The rows of a group lie close to one hidden flat surface of 14 dimensions, which may be shifted away from zero. Surfaces can cross.
In the rows, 128 means zero.
Some rows, each with its group after it:
[120 119 163  77  66 164  92  78 171 138  31 146  66 136  29 130 150 164] | k_779
[142 128 166 162 106  90 128 149 163 145 149 136 108 127  95 107  31 120] | k_383
[141 131  91  89 138 144 148 144  64 104  96 120  77 112 145 138  98  93] | k_548
[ 94 148 140  79 182  42 161 133  92  66 107 124 133 151 129 214 116 112] | k_550
[116  90 165 127 158 154  98 109 125 122 127 161 101 182 101 165 169 119] | k_779
[147  92 154 118 134  81 176 122  41 149 144 149 109 159 123 127 121 104] | k_779
[ 90 127 122 176 145  69  92 101 152  74 127 149 226 108  92 135  67 127] | k_383
[134 185 101 111 156  92 136 112  99 150 202 135 104 135 168 156 154 144] | k_550
[129 145 145 130 112 163 123 101 150 112 163 138 169 119 132 146 105  96] | k_383
[103 126 156 140  98 158 109  89 106 133 120 106 104 103  81 132 114 124] | k_548
[110  80 155 145  88 150 124 186 143 121 120 113 152 106 115 146 106 130] | k_383
[114 186 137 190 131 163 120 134 106 167 125 139 183 141  71 172 105  91] | k_550
[139 162 147 123 108 138 111  80  93 156 169 140 118 130  96 139 126  97] | k_548
[144 136  85 125 159 137 107 126 137  84 122 133 135 127 142 106 137 133] | k_383
[105 149 150  90 112 125 113 160 124 127 109  59 163 146 150 117 139 112] | k_548
[138 132 109 140 142 235 106  69  58 113 128 158 151 138 118 135 124  61] | k_548
[121 107 130 132 132 162 169 124 105  78 137 130 149 119 104 167 122  91] | k_383
[109 155  79  86 100  96 147 118  72 131 116 139 130 107 113 173 104 126] | k_550
[140 107 125  88 136 117  78 130  74  73 138 149 127 116 132 164 165 135] | k_550
[112 134 145 102 104 160  74 145 132 146 121  93 163 133 129 137 158  84] | k_548
[149 115 129  86  94 116 140 126 102 155 127 130  94 134 122 105  92  99] | k_550
[103  93  98 118 101 160 109 133 139  96 113  93 145  93  92 144 145 112] | k_779
[135  48  90  97  69 122 140 111  99 159 105 158 143 116 135  83 134 145] | k_550
[ 78  46 118 113  95 120  96  93 117 186  45 120 121 119 111  86 172 164] | k_383
[ 74 132 122 117 131  75 169 101 135  98 158 113 145 110 142 167 151 198] | k_550
[123 153 124 125 183  51 184 159 131  50 169 127 106 101 142 204  91 119] | k_550
[112  47 152  86  86 118 164 115 183 126 115 126 124 136 165  79 114 159] | k_383
[ 85 118 147 150 118 148 152 122 169 130  74 137 115 118  95 157 139 183] | k_779
[140  99 124 120 156 133 133 175 112  99 135 103  98 140 136 131 134 108] | k_383
[ 92 162  65  87 109 126 118 116  79 112 126 141 126 125  97 194  85 143] | k_779
[169 100 122  82  93  99 124 107 133 119 134 173 140 102 157  96 132 132] | k_550
[146  75 119  87 103 164 132 165 107  59  97 110 131  87 131 139 132 101] | k_548
[160 162 106 113 132 168 127 146 175 124 113 135 125 120 101 172 187  82] | k_548
[124 101 132 126 108 141 174 176 172 116 112 124 137  89 146 150 114 125] | k_779
[123  65 100 107 139  59 129  98 112 158 173 137 132  89 127 154 177  60] | k_550
[ 99 128 143 151 101 132 155 120  86 143 145  74 136 113  84 123 112 111] | k_550
[119  95 105  86 113  74 137 108 138  87 143 139 177 133 189  74  73 171] | k_779
[126 108 152 111 119 133 127 140 140 139 148 117 109 123 149 134 146 110] | k_548
[150 159 151  93 163 127 157 147 143 131 119  80 117 183 169  94 144  87] | k_548
[138 109 134 125 138  96 106 130 122 133 106 142 126 146 115 109 140 134] | k_383
[137 139 173 135 135  79 170  97 190 131 103 185 126 141 162 104  96 186] | k_383
[154 201 154  90  70  99 111 126 197 159 209 132 116  96 177 130 143 173] | k_779
[130 178 131 126 169  95 130 159 137  79 103 157 190 126 146 193 134 121] | k_548
[161 130 111 120 137 176 119 151 108  90 110 131 130  93 174 116 141 130] | k_548
[132 120 116 123 141 108 149 138 142 113 145 102 107 170  95 113 122 121] | k_383
[157 100 162 105 124 140 128 124 145 122  87 112 124 126 122  91 176 106] | k_779
[ 81  87 184 122  94 156 114 143 109 119 150  49 119  86 160 119 162 154] | k_548
[138 138 116 113 133  83 131  99 152 131 117 153 118  95 115 139 119 106] | k_550
[134 148 114  64 141 139 182 135 128  89 112 105 147 176 157 137 150 109] | k_383
[112  52 142 174 185 112 122 146 166 131 145 156 143 113 156 166 188 119] | k_550
[123 167 143 106 105 124 145  97 194 150  75  95 179 155 102  80 106  90] | k_779
[170 138 147 125 101 155 137 113 177 153 188 174  94 137 145 125 154 158] | k_383
[161 129 136 139 118 147 167 193 184 117 145 102  73  72 135 151 141 109] | k_779
[115 118 141 135 158 162 122 118 149 136 100 117 134 146 111 144 171  89] | k_548
[118 112  90 104 105 154 106 120 146 120  83 160 123  89 139 140  88 125] | k_383
[140 150 140  62 124 118 173 117 147 166  86 131 134 145 181 125 196 121] | k_548
[154 194 176 110 127  93 130 127 106  85  73 129 149  77 143 124 108 117] | k_550
[ 94 127 131 216 178 109 120 127 206 156 131 141 128  92 145 135 161 187] | k_779
[ 83 100 112 134 106 148 125 151 196 150  85 161 179  94 124 194 115 105] | k_779
[158 120 116 140 126 103 114 122 175  88 183 121 142 176  49 102 121 125] | k_383
[ 84  78 102 123 159  94 127 133 178 165  90  74 121 114 150 115 175  99] | k_779
[138 106 128 122 132 152 157 147  83 117 163 131 140 131 201 125 138 145] | k_779
[122 169 205 139  77 172 138 103 162 107 172  76 118 112  70 134 115 114] | k_548
[167 162 136 131 129  98  88 103 137 144 186 155  83  99 124 124 128 126] | k_550

New rows. What belongs after each?
[176  81 113 151 161 167 119 175 108 123  82 154 100  81 135 137 171  78] | k_779
[118 120 152 113 109 115 137 124  82 136  90 154 133  89 158 138  64 109] | k_383
[140  83 148  74 133  47 123  88 112 122 114 139 120 120 134 106 160 103] | k_550
[134 127 137 184 147 133 135 132 163 119 156 136 135  92 124 136 125 117] | k_550
[111 188  99 120 160 138 144 113 151 138 109  90 128 174 149 112 147 140] | k_383
[139 126  83 117  87 120 195 119 119 149 135 146  99  75 101 161 160 151] | k_548
[127 147 172 121 143 136 194 183 146  95  88 144 165 159 142 191 153 150] | k_383
[115 103  31 125 121 112 126  77 133 140 126 163 111  99  72 147 143 125] | k_550
[118 166 119 121 113 210 149  87 150  74 103 129 170  90 160 123  69 108] | k_383
[173 133 129 126 176 108 129  91 103  64  43 167 111  97 118 108 171 138] | k_548
[139  91 185  97  51 181 123 160 117  52 188  98 214  53 180 124 161 129] | k_550
[134 122 122 119 137 119 116 127 175 141 123 166  87 113 129 157 110 112] | k_550
[149 180 153 119 116 185 117 116  93 111  98 164 164  97 151 156 103  94] | k_383
[ 93 135 101 157 148 188 178  91 123  86 119  91 135 113 119 128 114 126] | k_383
[ 76 175 164 172 193 116 108  48 191 141 140 135 172 170 104 155 126  81] | k_383
[123 173 156  84 134 109 198 150 128 187  52 156 109 138 195 163 135 140] | k_779
[156 138 112 118 117  98  95  95  93 129 140 179 130 128 126 110 124 150] | k_779
[ 96 109  89 185 178 151  66 160 163 163 108 115 141 160  93 147 124  82] | k_548
[164 122  99 107 111 127  98 130 159 116 108 178 104  57 127 149 114  88] | k_550
[173 169 139 122 161 138 130 129 132  84  73 146 165 133 128 119 153 109] | k_779
[141 140 116  99 125 146 128 145 126 107  93 122 143 138 148 115 141 132] | k_383
[124  86 109  76  77 171  76  95 145 133 125 141 109 131 112 115 164 146] | k_550
[109 147 166 105 104 130 140 111 148 128 100  93 144  96 136 126 138 118] | k_550
[106  72  57  87 124 125 159 153  92 107 132 125 112  92 143 180 130 107] | k_550
[152 155  79 163 154  90 144 155 206  83 102  97 148  53 167  75 115 153] | k_779
[115 151  63 163 129 144 100 132  87 133 121 124 169 140  57 134  75  89] | k_548
[109 154 143  96 101 140 145 136 110  96 111  58 146 112  84 158 157 103] | k_548
[109 132 102 146 146 178  97 146 140 158 110 116 125 148 127 137 107  90] | k_548
[127 153  68 152 147 101 148 158 111 151  90 102 156 147 156  69 111 161] | k_548
[112  69 124  90 113 117 133 155  67 160 101 138 135 128 173 136 142 132] | k_550
[168 119  76 140  96 103 108  90 143 137 147 171 128  34  82 129 121  74] | k_550
[ 90 124 182 149 119 132  94  83 160 141  91 109 140 138  71 115 155 152] | k_550
[120 161 124  31  58  93 122  98  96 156 153 108 154 134 136 136 149 110] | k_779
[161 163  73 116  82 164 105  79 123 156 139 159 108 134 102  85 119 168] | k_550
[120 110 193 129 113 109 215 116 124 100 192  93 171 172 125 112 153 146] | k_383
[130  92  62 114  70 177 117 168 154 156 109 125 119 102  99 127 101 108] | k_548
[ 84  77 116 128 102 128 132 110 100 142  77 149 173 109 145 122 126 154] | k_548
[136 140 108 125 101 161  81 116 126 127 134 107 149 109 143  83 126 138] | k_383
[ 96 198 132  89 137 144 138  95 111 161 128 118 134 180 181 136 143 168] | k_779
[143 116 104 103 107  87 162  52 110 133 100 181  92 127  98  90  98 159] | k_383
[163 101 122  94  93 141 113 153 106 126 147 145  94  86 157 134 153 135] | k_779
[129 107 128 114 140 151 109 144 138 110 161 145  68 130 111 190 133 113] | k_779
[132 135 141 135 131 128 153 123 128 174 110 131 111 152 130 111 124 110] | k_779
[ 93 103 129  77 111 163 136 101 132 133 181 135 150 141 114 216 151  48] | k_383
[108 135  99 153 138 140 135 101 143 144 138 108 137 144 160  66  88 170] | k_779
[154 174 116 118 109 149 130 132  97 108 167 125 150 106 171 106 106 135] | k_383
[122 131 148 109 118 166 129  92  93 109 114 145 110  99 109 170 125  99] | k_548
[ 90 138  92 149 146 167 143 108 108 116  97  87 146 140 107 120 124 142] | k_779
[ 77 147 124 169 110 169 111 137 184 129 123  62 172 121 122  99  77 135] | k_383
[114  98 103 138 103 181 151 136  80 120 170 106 135 134 125 121  96 116] | k_779
[151 109 163 131  81  83 205 188 107 119 179 130 106 157  71 163  92 142] | k_383
[125 108 147 176 148 192 151  97 176  78 111 128 141 119 108 111 126 130] | k_383
[110 116 147 108 139  82 116  84 113 100 133 114 112 174  63 134 134 139] | k_550
[ 87 126 121 109 121 137 178  82  76 151  96  88 150 128 115 132 183 128] | k_548
[166 106 189 113 161 147 116 128 114 156 148 165  43 180 129 156 182 102] | k_779
[121 113 106 119 126 146 102 151  87 123 118 104 180 139 150 110 131 106] | k_548
[141 129 107 144 108 132 113 120  89 144 120 150 130 122  83 125 100 117] | k_550
